There are 3 ways to turn a row about zero (a turn may also mirror it). The second row of each pair is the first, turned, with some noise. The first 21 pairs use one turn. New pairs use 2 turns, one after the other, and a turn may come again.
Known pairs, each followed by its turns in order:
[25  3  7 25 -8 -8]
[  9  20 -26  13  -8  -8] | mog

[ 18 -21  18  20   5   0]
[ 10  14  -6  10 -19 -27] | mog

[-17 -13  -2   1  22  -5]
[  3 -14  18  10   7 -15] | mog

[-22  -1  24  -6 -24  -9]
[ -8 -38 -11 -10  -1  -5] | vasuf

[ -9 -23 -25   1  10  -9]
[  9   8 -15 -25  12 -18] | Tadev

[  5  13  12  -1 -25  -6]
[-16   9  16  14   2  11] | Tadev

[ 26 -16  15  -3  11 -26]
[-17   4 -19  22 -10  28] | vasuf

[-15   4 -26  13 -27  -5]
[-28   8  -3  20  13  20] | mog

[ 26  11  16 -11 -24   6]
[-13  19   5  28 -13  18] | Tadev

[-23   3   4  -9  -6  24]
[  9 -17  -7   8  19  20] | Tadev

[  5 -17 -19   3  14   5]
[  8  26 -10   3   6  -2] | vasuf

[ -8 -17 -12 -19   9 -10]
[ -2  10 -25   7  -9 -16] | vasuf

[-23  -6  -2   3  17  10]
[ -7  -7  20  -2  13 -16] | mog

[-20  -7   0   4  -5  -8]
[ 3 -3  8 -6 20 -6] | Tadev

[  8  -8  -5  23 -25 -15]
[-13  15 -19  28  -9   6] | mog

[  6   4 -15   8 -17   3]
[  1   7   6 -22  -3   5] | vasuf

[ 17 -17   1  10  13  25]
[  8  -8 -29  15 -13 -15] | Tadev

[-2 17 14 24 23 21]
[  0 -39   0   7 -20  -3] | Tadev

[-18 -13   8 -17   9  13]
[ -4  -4 -10  11  15 -25] | vasuf

[ -2 -24   5 -14  16   9]
[  7  -5  27  -5 -14 -12] | mog

[ 0  7 21 26 20 12]
[17 -8 17 19 22 15] | vasuf

New pairs. What belongs after each?
[ -3  20 -18  23  18 -24]
[-12 -32   9  -6 -24  14] | Tadev mog

[ -2  22   4 -10  -3   3]
[-10 -10  -8   5 -18  -7] | vasuf mog

[ 8 20 -7 18  3  7]
[  1  -8 -17 -18   8 -14] | Tadev vasuf

[  0  -8  17 -20 -22 -15]
[ 11 -10  28  18   4  12] | Tadev vasuf

[-25 -15  15 -24 -26 -13]
[ 5 -1 -7 17 45 -8] | mog Tadev

[16 -3  2 -3 12 22]
[ 16 -14  11  16   0   3] | vasuf vasuf

[-10   8 -12   7  -8 -20]
[ -4  14  12   8  14 -15] | mog mog

[-13  17 -17   0  24  -4]
[-29   7 -11  -2   1 -18] | Tadev vasuf

[-12 -14   4   6  18  27]
[  8 -33 -17  -1  -7  -5] | mog mog

[ 17  -8 -11  19  22   4]
[ 5  2 36  8  3  6] | vasuf vasuf

[ 19  14  14 -27 -17  -4]
[-10  17  19 -16 -12  26] | mog mog

[ 3  0 25 18 -3 13]
[ -8  16  14 -23   7   7] | mog Tadev

[17  9 12  4  7  2]
[ -4 -12  -1 -19   6   8] | Tadev vasuf

[ 18  -2  -6 -25 -20   4]
[  8 -24  -7  -7 -11 -24] | vasuf vasuf

[-13   3 -12  22  -2 -12]
[  2 -26  13   3  -5  -2] | Tadev mog

[-12  -1 -23  15  21   1]
[-14  11 -24   1 -14 -14] | Tadev vasuf

[  0  -6   8 -14 -10   6]
[ 6 14 -6 -4 10 -7] | Tadev mog

[-25  21 -26 -13   2  -6]
[ 33 -22 -17   6  -5  -9] | mog Tadev

[ -9  -8   4 -13  26  22]
[ -8  21 -26   6 -13 -10] | Tadev Tadev

[ 24 -25  -2  -3 -17  -6]
[ 24  -7  17  -5 -24   9] | Tadev vasuf

[10  6  9 20 14 -2]
[ -2 -15 -10  18 -13  -4] | vasuf Tadev

[ 15  12 -17 -13  15   7]
[-18  11  17  16   4   0] | mog vasuf

[ 21   6  -3 -15 -12  10]
[ 13   1  20 -19   5  -6] | Tadev vasuf

[  9  -7  16 -21  22  11]
[ 11  -6  -7  -7 -32  13] | mog mog

[-13  -3  -9  23  22 -12]
[-8 25 17 -3  1 20] | vasuf vasuf

[ -4  26 -16  10 -20  12]
[-22  -5  28  -6  10  -9] | Tadev mog

[-26  18  21  16  10  10]
[ 12 -31  19  22   6   4] | mog mog

[-12  11  -9   6  -9  25]
[ 12  18 -12  -2  17 -15] | Tadev vasuf

[-18  -3  15 -23  10  26]
[  6  -1  22 -19  -1 -30] | vasuf Tadev

[ 26 -21  24  15 -26  13]
[-13   6 -23  33  28 -17] | Tadev mog

[ 22 -12   7 -18  -3 -26]
[-23  15 -20  22   3  -6] | mog Tadev

[ 15 -23   0   8  14 -25]
[ 15  19  23 -21   6  -8] | vasuf vasuf

